The rows are grouped in 4 ways, from coarse to fine. Each group lies inside one group of the grouping before and may be the whole of it. The rows also spread widely along 14 directions, which tell nothing about the answers.
In the rows, zero is written as 128.
Some rows, each with its group in each grouping after it:
[111 127 110 141 127 116 156  98 140  87 164 127 164 185 131 112 150  93
 113 150  99  81 121  96 117  98 156 116 139 104 139 123 208 106 164 118
 122  66 100 112 126 146 123 117  60 119 113 132 142 137] : reso Q_93 Q_937 Q_963
[144  92 111 143  92 147 161 100 127  92 149 146 180 165 166  83 122 106
 171  97 118  80 145  76 139 108 140 160 135 131  75  99 147  88 106 114
 158  76  84 125 130 109 128 140 118  99 102 134 130  88] : reso Q_254 Q_851 Q_546
[120 108 140 132 127 132 109 110 128 110 119 122 144  95 137 105 147 130
 134 120 112  87 130 111 178 131 158 137 134  99 115 116 149 101 126 115
 132 134 105 133  78 140 147 144 124 124 163  81 151 114] : kuza Q_205 Q_806 Q_768
[140 110 126 124 115 111 104 121 143 125 113 114 148 129 132 128 131 128
 156 116 122 115 120 114 122 135 139 138 132 118 104 142 133 125 130 122
 153 126 126 151 131 121 136 144 120 135 142 119 145 105] : reso Q_254 Q_593 Q_220
[124  82  98 113 122 112 107 123 141 131 119  93 143  83  87 137 141 152
 158 106 157 131 117 139 150 138 141 122 133 106  90 151 105 129 142 152
 164 148 137 215 109 169 135 146 150 139 165  94 179  72] : reso Q_271 Q_523 Q_352
[157 110 131 132 166 121 149 145 147 112  89 111 197 140 196 133 146 136
 121  99 110 125 157  87 107 102 145 141 170 153 146  91 136 135 178 139
 137 134  69 122 131 109 116 167 118 136 129 158 158 182] : reso Q_93 Q_934 Q_564
[153  98 132 106 126 117 139  99 114 107 114 117  89 159 125 103 123 159
  97 138  95 110  93 128  77 154 108 125 149 130 121 166 196  84  99 147
 105  98 106 107  88 132 171 130 138 114 146 133 151 130] : reso Q_718 Q_100 Q_979
[ 99  95 138 135 120 124 139  83 149 112  96 101 135 110 125 113 109 172
  93 116 166 132 121 144 148 137 153 133 173  81 101 154 139  99 139 140
 114 111 132 148  35 196 130 128  91 133 175 117 190 145] : kuza Q_827 Q_445 Q_132
[139 113 111 115 126 121 129 116 130  90 133 126 141 165 147 113 127 121
 129 142 120  86 118 100 112 110 147 131 117 144 118 127 167 104 138 112
 126  93 103 124 106 140 123 123 113 127 147 129 142 117] : reso Q_93 Q_934 Q_839
[189 146 168 117 131 136 126 134 142 129 108 129 134  72 152  99 113 174
 154  39 137 119 169  82 137 137 115 163 190 160 124  99  88 126  95 152
 148 211  73 163  87 129 144 189 170 142 151 155 164 154] : reso Q_271 Q_350 Q_379
[157 137 131 124 152 112 166 110 170  98 104  99 168 157 162 136 123 129
 104  92 125 136 119 131 110 126 122 133 177 125 133 138 138 135 150 163
 120 139  98 114 123 149 135 139  91 132 121 151 157 165] : reso Q_254 Q_143 Q_85
[137  79 157 128 131 135 104 116 126 141  97 130 127  65 162  95 142 148
 132 119  85  87 124  84 164 140 145 145 133 105 109 118 148  99 104 111
 130 138 110 132  62  90 169 159 150 120 166  88 142 125] : kuza Q_349 Q_692 Q_480
[122 102 119 124 104 119 112 133 113 117  92 106 157 182 162 118 112 134
 154 144 158 123 141 127 100 109 174 146 130 134 118 127 137 128 155  84
 143  77 116 142 127 146  82 146  90 132 172 149 155 135] : kuza Q_827 Q_445 Q_149
[145 109 114 131 128 177 229 106 148 111 157  88 130 117 160  89 144  98
 134 103 106  82 157 120 169  82 143 107 119 100 127  81 103 149 174  96
  94 141  82 159  99 196  96 135  74 100 128 135 153 143] : reso Q_254 Q_593 Q_679
[116 125 140 134 102 119 134  92 147 109 140 118 215 163 181 102 138  99
 146 111 111  98  80  74 161 117 154 180 118  85  78 109 146 114 101  89
 141  97  87  79 147  86 156 109  71 103 121 102 113 107] : reso Q_93 Q_937 Q_898
[118  48  96 145 111 166 188 115 107 106 139 105 196 130 173  97 148 108
 137 103 101  99 123  93 148 109 148 148 118 115  90  83 129 107 142 116
 127  85  51 131 139 119 130 126 131  75 130 118 159 106] : kuza Q_205 Q_872 Q_17
[156 108 105 106 147 116 106 139 147 105 123 133 124 154 154 134 132  98
 132 152  94  86 115 115 112 116 144 106 104 149 134 152 162 128 149 115
 135 111 141 149 123 106 136 133 118 147 144 120 120 120] : kuza Q_349 Q_692 Q_171
[131 127 118 139  58 108 124 110 141 138  92 105 132 173 130 115  64 128
 186  94 168 129 154 153 101 104 153 155 141 132 109 123  67 148 162  85
 125 130 135 178 129 180  59 162 110 148 187 182 169 122] : reso Q_271 Q_223 Q_677
[164 104 116 106 156 115 117 127 161 113  78 105 136 154 172 137 125 139
 143 149 143 116 147 139 129 117 144 121 130 133 109 151 131 139 156 129
 148 121 156 158  98 143 118 156 104 168 146 123 141 129] : reso Q_271 Q_523 Q_213
[115 135 125 105 112  78  88 110 114 110 109  92  94 175  89 129 118 151
 118 177 144 120  92 162  80 140 159 117 123 121 142 184 186 111 148 105
 108  91 142 130  96 194 116 116  93 145 201 115 163 121] : reso Q_718 Q_735 Q_587
[172 112 139  86 164 139 129 134 128 126  96  88  64  84 143 107 149 151
 124 148  94  88 128 144 141 126 128 101 109 133 141 133 137 135 142 111
  94 177 116 155  54 172 139 152 142 139 186  96 141 142] : reso Q_718 Q_100 Q_755
[158  75 114 131  96 130 173 120 123 135  65  87 140 216 183 118 101 135
 165 105 122 164 130 167  77 136 107 146 157 114 101 140 105 150 120 120
 133  84 121 131 182 107 112 161 101 109 116 189 152 136] : kuza Q_205 Q_806 Q_202
[132 112 119 132 120  89  99  92 155 112  94 122 140 125  96 140 117 141
 138  87 126 131  99 154 120 159 101 132 183 109  96 170 149  99 113 181
 150 137 144 149 102 135 168 156 159 141 130 115 165  94] : reso Q_93 Q_937 Q_963
[144 125 135 110 114 112  81 152 115 150 133 123  70  71  77 117 130 156
 145 126 120  96 156  95 102 119 159 109 131 156 170 120 136 130 165 106
 127 169 109 211  86 163 102 171 164 155 210 140 182 137] : reso Q_271 Q_523 Q_352
[102 155 121 133 112 106 127 105 111  96 171 121 143 146  77 108 150 116
 132 121 122  91 124 113 117 115 158 118 161 113 158 119 195 104 153 128
 122 107  84 135 115 185 120 134  98 116 147 123 165 123] : reso Q_93 Q_937 Q_898
[139 144  98 127 169 136 160 112 145  67 141 133 157 152 167 112 160  54
 137 135  50  37 141 121 166  79 148 100 111 149 162  79 174 125 191 114
  99 134  77  99 109 156 116 140 117 119 122  99 117 128] : reso Q_93 Q_934 Q_564
[166  86 112 102 127 155 181 108 161 106 156 120  82 132 151 105 103 120
  97 134 108  84 103  97 113 102 126 115  93 136 101 144 128 120 137 107
  91 116 121 162  74 147 133 100 111 129 149 149 146 130] : reso Q_93 Q_937 Q_898
[147  86 105 128 112 153 177 149  94 114 129  94 174 138 154  94 140 150
 173 101 157 117 189  96 116  89 164 143 149 149 121  72 104 138 165 112
 151 111  53 182 138 178  73 167 119 110 150 163 181 131] : reso Q_271 Q_350 Q_379
[141 116 118 128 128 139 134 109 182  97 170 136 169  87 119 108 135 121
 152  93 169  82 152  72 198 109 156 130 137 102  75 133 123 111 118 140
 181 137 133 197  77 159 136 133  94 146 118  96 142  91] : reso Q_254 Q_143 Q_85
[158 104 100 119 105 114 134 104 148  96  89 119 133 199 166 127  88 104
 159 130 120 106 121 155  97 113 130 136 116 154  94 144 124 121 152 109
 121  95 137 129 126 139 102 137 125 139 147 148 135 101] : reso Q_254 Q_851 Q_546
[143 144 116 130 101 111 131 110 145  98 121 122 157 171 135 123 100 120
 161  85 153 119 134 130 110 113 134 148 159 146 113 124 122 124 136 126
 135 126 106 144 125 162 101 146 116 135 144 161 152 121] : reso Q_93 Q_937 Q_963
[134  90 128 119 127 122 134 104 157 119 129 118 108  98 122 119 113 152
  83 125 120 103 100  94 116 125 136 124 129 122 112 148 143 100 141 131
 103 125 120 157  56 146 145 115 128 136 173 131 175 138] : reso Q_93 Q_934 Q_839
[129 148 149 137 121 111 123  90 167 136 118 120 146 140 153 106 145  77
 156 122  65  80 105 118 170 119 130 130 124  67 122 119 151 143 130  91
 122 140 136 103 132  95 155 148  74 129 117 102 106 126] : reso Q_93 Q_937 Q_898
[164 124 128  92 128 108  96 136 158 115 143 119 122 146 128 131 116 143
 124 144 153 115  99  87  99 129 152 133 101 147 105 172 141 128 123 110
 150 120 144 166 120 126 133 106  94 159 164 129 136 114] : reso Q_254 Q_851 Q_546
[140  46 119 119 144 149 156 159 101 143  93  76 136 133 178 119 168 143
 127 167  93 125 142 110 106 110 162 117 109 113 140 108 143 148 175  93
 124  91  93 155 142 115 111 149 102 112 155 133 164 153] : kuza Q_205 Q_806 Q_202
[173 140 136 125 167 144 148 129 150  94 160 163 128 123 174  98 152  84
 114 117  45  45 151  63 143 104 135 108 140 153 172  98 189 114 134 128
 121 137  84 114 103  92 156 152 117 126 105 132 111 164] : kuza Q_349 Q_692 Q_480
[135 204 146 107 183  76  81 141 153 132 125  89 121 125  78 148 195 110
 141 148  96 114 123 151 138 137 141  78 160  83 202 154 192 180 164 140
 147 180 150 150 148 156 148 165  61 165 129  95 130 156] : reso Q_93 Q_937 Q_898
[ 80 100 132 168  67  99  99 107  93 158 109 115 150 133 103 104 151 104
 175 132  69  95 136 113 110 122 165 134 139  82 147  95 169 114 171  75
 127  92  92 126 153 115 106 171 121 104 161 123 165 114] : reso Q_254 Q_593 Q_220
[149 126 128 139 124 131 153  95 162 116 112 125 107 159 130 110 108 125
 140 107 133 111 163 148 135 129 115 108 176  93 122 154 143 128 123 143
 135 113 159 158  95 152 128 165  81 149 114 155 149 145] : kuza Q_205 Q_872 Q_17

New rows, each followed by its group in each grouping:
[150 173 134 120 134  88  59 115 156 117 124 152  90 138  94 122 130  99
 160 136  89  68 136 133 136 132 130  95 139 132 153 158 185 117 134 124
 144 155 162 147  99 132 144 169 128 173 143 104 115 116] : reso Q_718 Q_100 Q_979
[101 123 113 154  74  94 115 110 150 136  87  98 180 214 162 139  93  83
 166 132 127 129 115 156 112 104 168 146 112 100 121 124 106 162 185  63
 116  91 138 119 178 127  73 134  61 140 170 155 142 135] : kuza Q_205 Q_872 Q_17
[148 137 134 124 112 130 139 109 167 136 161 127 112 126 129  97 131  94
 151 119 106  80 123  94 159 112 141 117 104  89 115 135 134 142 118  87
 137 138 139 163 123 125 137 133  69 136 129 121 119 125] : reso Q_718 Q_735 Q_587
[135  23 132 163  82 144 142  96 125 157  82 141 130  98 144  96 114 146
 152  70  77 125 138 106 123 157  94 151 179  89  72 125 124  85  88 151
 149 103 113 158 112  54 172 186 187  99 111 147 174 105] : kuza Q_205 Q_806 Q_202
[182  60 114 100 142 148 106 152 103 113  55 108 102 132 165 115 120 178
 184 139 167 120 189 150 120 136 132 126 142 160  87 147 121 119 115 130
 170 110 145 189  79 145 111 192 165 156 159 130 152 103] : kuza Q_205 Q_872 Q_17
[151 113  85 113 107 107 134 109  97  71  82 113 115 245 153 129  99  94
 162 148  91 100 114 193  50 120 120 121 126 185 133 140 174 106 161 117
  93  76 102  86 145 161  95 144 157 111 148 152 138  93] : reso Q_254 Q_593 Q_679
[135  53 108 121  84 117  74 124 116 119  92 150 130 156 168 116  92 124
 160 150 118  86 114  99  99 121 160 150  89 160  80 144 140  85 128  83
 140  69 136 145  98  84 120 138 166 137 185 125 138  83] : kuza Q_349 Q_692 Q_171
[158 106 116 112 116 107  96 147 144 158 114 101 113 119 104 140 143 122
 176 115 114 133 119 130 104 143 123 113 122 109 119 156 117 163 134 122
 165 150 153 197 173 106 136 162 127 145 135 133 143 100] : reso Q_254 Q_593 Q_220
[163 128 124  95 135 133 141 143 110 109 138  95 109 134 124 104 137 160
 141 132 150 111 147 116 104 119 147 122 133 147 140 129 136 139 135 124
 133 136  95 171 111 185 111 142 109 132 164 140 163 131] : reso Q_271 Q_350 Q_379
[177 108  88  87 164 135 155 131 143  77 144 112 113 176 145 122 136 119
 128 160 123  90 123 129 110 116 128  98 106 152 117 160 163 132 137 145
 138 102 133 158 121 160 136 117 102 142 118 122 130 105] : reso Q_271 Q_350 Q_379
[105  88 116 155 109  95 110  93 189 157 106 113 133  84  83 142 119 125
 126 103 121 122 123 142 153 129 133 103 153  68 105 158 116 126 179 142
 135 150 173 203  88 148 136 155 121 164 156 115 180 125] : reso Q_718 Q_100 Q_979
[153 152 130 128 107 140 121 147 131 120 136 123 150 113 162  99 123 105
 182  88 126  74 180  88 152  77 172 144 115 172 144  60  92 140 171  64
 123 176  63 163 110 164  66 164 131 138 186 141 141 146] : reso Q_718 Q_100 Q_755
[136 120 140 134 135 102  99 120 157 129 122 119 174 127 123 129 157 141
 144 113 132 127 134  94 133 145 140 133 169  88 109 154 165 120 118 148
 188 118 140 153 136 105 160 154  85 147 108 114 144 121] : reso Q_254 Q_593 Q_220
[112  55  94 126  70 110 124 112 154 144  98  90 152 142 135 141  80 140
 147 122 171 143  98 130 105 112 162 152  96 119  66 147  67 135 172  92
 128 104 142 195 121 150  88 116 124 141 201 146 184  93] : reso Q_271 Q_523 Q_352
[121 100 100 129 120 121 112 114 111 116 104 118 140 127 125 113 158  86
 190 118  80  84 124 163 163 132 132 113 128 103 120 125 151 125 132 125
 147 127 127 145 133 128 142 170 151 108 132  79 128  68] : kuza Q_349 Q_692 Q_171
[111 132 130 138  96 106 121  93 120 113 141 125 139 153  93 107 141 115
 140 100  95 111  93 136 132 160 120 133 165  80 127 146 183 101  87 146
 137 107 108 111 146 121 174 137 113  97 118 108 145  99] : kuza Q_205 Q_806 Q_768
[150 122 119 110 123 111 105 128 130 117 109 109 115 135 120 118 126 140
 164 126 144 110 137 141 125 130 141 124 132 134 114 150 138 126 127 119
 150 132 134 169 106 163 121 156 126 146 162 118 148 109] : reso Q_718 Q_735 Q_587
[165  92 136 127 171 131 120 126 167 121 115 138 148 124 175 118 170 105
 137 147  67  77 141  80 153 124 132 109 130 104 112 135 183 118 135 128
 166 113 141 131 117  63 172 161 101 146  83  99 109 128] : reso Q_254 Q_593 Q_679
[197 169 113  76 186 129 133 136 160  66 140 113  96 118 116 131 136 136
 138 108 154  94 153 150 144 125 121  96 143 178 137 155 137 137 130 169
 140 188 131 179  76 211 130 143 130 161 139 108 138 114] : reso Q_254 Q_851 Q_546
[137  84 108 139 108 107  71 126 131 102  97 158 150 141 138 122 104 133
 166 127 144  85 162  99 115 115 162 143 138 170  89 134 151  76 148 117
 167  92 128 167  82 127 108 167 169 160 164 126 157  99] : reso Q_718 Q_735 Q_587
[158 160 108 112 129 108  92 140 137  93 140 126 158 151 107 123 139 130
 192  89 175 108 157 128 144 130 137 129 162 148 110 145 144 125 108 150
 194 143 124 181 136 164 124 163 122 152 123 118 132  90] : reso Q_718 Q_100 Q_755
[127  88 110 118 126 105 111 106 122 106  92 105 150 104 107 133 130 162
 139  92 136 132 107 148 126 153 123 141 168 130  99 146 138  97 124 176
 143 139 104 154  94 160 154 153 183 121 163 100 182  85] : reso Q_271 Q_523 Q_352
[137 115 106 139  91 106 117 107 153 110 111 143 143 173 130 124  87 114
 163  97 138 106 140 122 104 114 131 137 153 143 102 137 128 113 141 127
 145 107 133 157 117 132 105 155 132 147 140 164 153 110] : reso Q_93 Q_934 Q_564
[125 113 127 147  74  89 123  97 175 158 106 111 137 130 102 142  89 115
 137  74 115 145  96 136  94 139 117 137 157  96 114 151  97 142 149 130
 121 148 138 163 145 120 127 146 127 134 155 164 174 128] : reso Q_254 Q_143 Q_85
[142 196 138 119 125  99 118 109 130 116 197 139 113 127  53 101 170 109
 148  88  94  94 113 103 127 154 112 106 177  99 174 142 201 126  85 166
 158 154 100 147 160 139 179 150 105 111  97 118 134 108] : reso Q_271 Q_523 Q_213
[147  93 122 138 134 137 149 115 163 127 116 119 140 100 143 116 132 126
 137 100 120 102 153 104 145 108 133 122 151 111 108 115 121 127 156 131
 140 139 121 178  90 137 124 162 121 143 131 137 162 137] : reso Q_93 Q_937 Q_963
[153 123 102 123 138 119 154 131 137 110 129 107 166 166 135 122 148 116
 165 105 126 118 146 127 119 118 127 120 158 122 126 126 140 148 141 152
 165 122 108 160 171 139 127 157  99 128  99 142 144 117] : reso Q_271 Q_350 Q_379
[171 149 140 125 140 137  87 154 137 129  64 120 151 140 197 112 140  93
 235 116 118  80 204 139 189 102 153 132 120 141 126  84  96 171 145  72
 167 169 133 150 131 116  87 213 118 164 145 111  97 123] : kuza Q_205 Q_872 Q_17
[179 136 123 105 144 122 110 132 148  94  97 125 135 143 162 119 114 138
 166 111 146 100 162 126 134 118 134 136 144 165 113 131 119 129 129 136
 151 153 123 157  95 153 118 166 137 161 147 131 138 118] : reso Q_271 Q_350 Q_379
[134 120 126 108 137 129 127 121 119 120 113  90 107 111 130 107 158 117
 154 147  95  84 123 144 150 114 145 112 106 110 136 112 147 141 152  93
 107 145 110 142  96 170 120 149 118 123 170  92 139 115] : reso Q_93 Q_937 Q_963
[139  95 100 146  90 121 134 110 134 111 111 132 157 171 138 109 103 113
 185 100 144 106 162 129 123 109 139 139 149 133  89 125 126 110 139 118
 162  92 122 167 127 143  98 169 125 135 128 150 152 102] : reso Q_718 Q_735 Q_587
[138  89  90 142 119 129 166 101 151 111 104 121 129 136 137 126 111  92
 146  88  89 100 133 171 134 115 112 104 152 121 122 128 118 130 160 150
 112 131 129 162 111 152 123 161 148 120 127 140 159 113] : kuza Q_349 Q_692 Q_480
[149 117 120 109 118 124 139 118 111 112  91  98 121 195 178 107 125 103
 163 157  90  93 117 147 102 105 141 135 103 134 127 114 150 139 150  73
 100 100 106  97 134 134 105 145 106 118 153 135 121 125] : reso Q_93 Q_937 Q_898
[125  94 130 142 109 115 119 110 157 128  95 115 151 123 138 126 104 150
 136 109 161 125 147 114 124 110 154 143 159 115 100 132 114 116 165 119
 135 120 135 174  76 152 104 154 114 159 166 150 180 142] : reso Q_93 Q_937 Q_898
[152 122  97 106 130 120 123 128 123  99 132 119 116 162 125 116 136 104
 163 145 106  83 130 135 116 114 139 108 107 146 131 133 153 135 151 117
 133 119 121 154 134 155 117 141 128 136 143 118 135  94] : reso Q_271 Q_350 Q_379
[165 135 145 121 147 148 138 118 163 121 165 145  91  51 113  94 150 112
 134 104  86  53 160  72 177 114 134 102 135 113 141 113 148 121 128 126
 133 180 115 180  63 142 147 160 126 137 131 105 136 132] : reso Q_254 Q_143 Q_85
[140 135 118 108 140 103  82 115 163  71 118 124 195 177 171 145 124 103
 139 126 132 109  73 126 160 141 147 157 107 136  81 163 145 112 100 128
 156 115 132  98 138 107 165  99 106 140 136  74 108  79] : kuza Q_205 Q_806 Q_202
[147 124 107 121 129 112 103 141 145 119 119 117 159 143 150 131 139  90
 170 122 103  88 130 116 139 102 152 124 101 150 124 113 126 144 168  99
 144 146 112 154 148 122 111 150 131 145 152 112 122 112] : reso Q_718 Q_100 Q_979
[159 149 121 105 141 107 142 128 152 100 133  96 145 163 141 134 124 127
 118 111 141 129 106 128 105 122 136 130 137 145 134 148 135 141 140 131
 124 140 105 137 134 164 127 119  90 139 151 141 148 147] : reso Q_718 Q_735 Q_587
[144 131 129 106 132  93  93 124 139 110 102 116 123 150 124 133 121 145
 130 133 132 116 109 127  98 136 137 132 141 140 127 156 155 119 131 131
 135 127 130 138 106 139 132 140 122 150 164 127 149 124] : reso Q_93 Q_934 Q_564
[ 93  44 105 145 106 148 169 109 147 143 159 109 159  93 135 112 141 103
  90 129  87  98  87  73 141 106 164 122  97  76 107 113 134 120 173  98
 111  93  99 169 119 111 135 101  99  96 152 117 172 131] : kuza Q_827 Q_445 Q_149
[122 101 117 135  90 131 136 113 151 146 126  97 165 111 151 116 134  83
 176 100  95  99 106 115 163 107 151 146  88  93  96  98  83 153 155  72
 126 149 108 150 154 120 116 132 111 111 156 107 136  94] : reso Q_254 Q_593 Q_220
[141  64 114 126  87 114 120 122 125 137  96 111 144 166 159 117 103 139
 155 127 126 128 105 109  87 129 139 156 113 130  77 144 124 113 123  97
 144  82 120 143 142  95 126 138 130 124 158 147 150 108] : reso Q_718 Q_735 Q_587
[161 136 120 138 112 135 152 117 159  85 130 135 216 162 183 108 106 117
 175  57 166 109 167  84 148 100 147 174 165 158  83  94  98 117 124 131
 171 128  81 138 134 134 104 151 106 131 114 153 138 119] : reso Q_254 Q_851 Q_546
[172 121 121  84 168 108  92 135 133  66  74 114 139 177 180 137 115 161
 131 146 166 121 125 153 111 138 142 137 144 175 107 176 159 108 113 149
 148 111 141 121  78 152 135 138 122 159 161 112 130 117] : kuza Q_349 Q_692 Q_171
[152 113 122 108 123 107 130 114 132 125  91  95 125 171 156 129 127 111
 139 131  78 120  77 150  90 135 111 133 114 125 122 139 145 141 132 111
 106 123 115 104 152 107 143 137 129 116 146 133 130 121] : reso Q_93 Q_937 Q_963
[162 142 135 101 147 148 138 146 102 119 145 102  91  96 125  90 174 118
 165 133  92  70 157 110 146 103 146 105 116 135 165  88 154 147 144  91
 119 164  78 159 105 170 113 166 124 118 157 111 135 132] : reso Q_93 Q_937 Q_963
[157  97 105 121 164 126 129 126 145 107 113 124 163 140 171 126 171  77
 150 145  46  72 120 109 144 116 132 112 106 128 123 113 169 129 157 123
 143 121 109 116 150  82 154 150 132 122 105  88 110 104] : reso Q_254 Q_851 Q_546
[176 143 118  91 133 119 122 118 154  93 131 128  79 168 131 117  99 135
 139 140 144  93 135 131 108 120 132 114 122 157 122 164 145 126 122 124
 127 128 148 161  87 169 119 134 110 161 155 145 135 119] : reso Q_271 Q_523 Q_352
[152 148 138  99 118  95  41 129 116  91  89 128 108 133 105 126 106 173
 176 129 188 109 153 143 114 146 153 145 154 171 109 166 150  92 108 128
 163 137 142 159  62 186 113 164 155 171 192 109 155  90] : reso Q_254 Q_593 Q_220
[150  78  92 129 148 142 141 140 170 101 107 114 175 125 174 148 122 112
 131 101 135 115 147 122 149 100 149 125 127 152 105 116  92 136 184 138
 140 140 115 181 113 138 109 143 137 149 147 128 163 131] : kuza Q_205 Q_806 Q_768
[108  80 134 150 121 145 160  91 199 132 149 121 175  79 179 120 126  85
  73 108  68  83  79  67 194 104 161 141  87  72  97 105 104 122 165  89
  90 142 107 129  92  91 160  88  86 120 156  94 146 147] : kuza Q_205 Q_806 Q_768
[132 158 125 117 129  82  91 111 146  98 106 113 145 167 107 141 115 141
 136 123 151 125 120 151 106 135 145 132 162 133 137 163 155 124 146 147
 141 132 139 136 116 175 125 142 106 157 161 127 156 124] : reso Q_271 Q_223 Q_677
[149 100 123 117 119 130 137 103 132 106 114 124 111 124 134 101 108 145
 135 122 126  93 137 121 123 122 133 131 139 134 107 133 136 103 130 130
 120 124 116 152  72 160 129 145 140 135 158 127 162 112] : reso Q_271 Q_350 Q_379
[133 123 111 115 115  97  93 132 148 104 136 129 156 169 138 140 112 112
 132 132 139 110  95 109 104 123 160 135 115 142 120 161 147 122 140 113
 143 103 136 147 136 121 125 112  99 144 163 130 136 113] : kuza Q_349 Q_692 Q_171
[109 115 122 126 156 119 128 132 132 109 165 109 179  94 111 122 181 133
 107 125 125 106 122  84 155 122 171 114 150  97 146 129 179 120 149 146
 154 118  97 161 113 150 149 125  84 120 139  92 162 134] : kuza Q_349 Q_692 Q_480
[131  91 110 123 143 134 134 133 131  90 128 114 170 154 175 110 142 135
 121 167 146  82 159  84 133  84 191 128 112 147 118 111 165 101 184  94
 134  78  94 145  79 164  89 125  82 146 165 118 149 147] : reso Q_718 Q_100 Q_755
[143 158 126 119 129  93 102  85 192  96 148 147 111 148 105 129 103 105
 117 119 123  89  95 125 140 137 124 115 135 114 109 186 165 106 111 141
 136 135 171 142  87 142 165 115  94 164 132 109 127 113] : reso Q_718 Q_735 Q_587
[140 107 146 109 128 116 111 130 151 151 118  95 166  78 159 127 148 130
 122  99  87 117  59  75 146 135 135 159  93 108 103 115 104 146 119 101
 124 175  87 129 136  75 170 117 135 114 171  97 139 123] : reso Q_93 Q_934 Q_839
[130 137 121 139 110 102 116 104 170 112 136 135 153 158 126 126 118  97
 142 122 119  95 130 108 129 112 151 125 134 114 121 138 149 122 158 113
 141 110 140 143 126 131 118 133  86 150 133 131 138 122] : reso Q_254 Q_851 Q_546
[144 126  97 125 117 115 136 120 120  94 113 113 128 167 118 119 114 128
 154 107 137 107 154 160 101 113 132 115 158 160 135 128 146 114 160 138
 122 123 100 155 110 192  96 158 141 133 156 149 164 123] : reso Q_718 Q_100 Q_755
[151 106 116 133 110 146 231  71 175 136 123  91 120 168 173  96 113  78
 132 102  62 105  96 154 143 113  94 118 116  63 105 122  99 167 133 110
  83 131 128 120 150 129 144 124  64  98  99 151 129 133] : reso Q_271 Q_350 Q_379
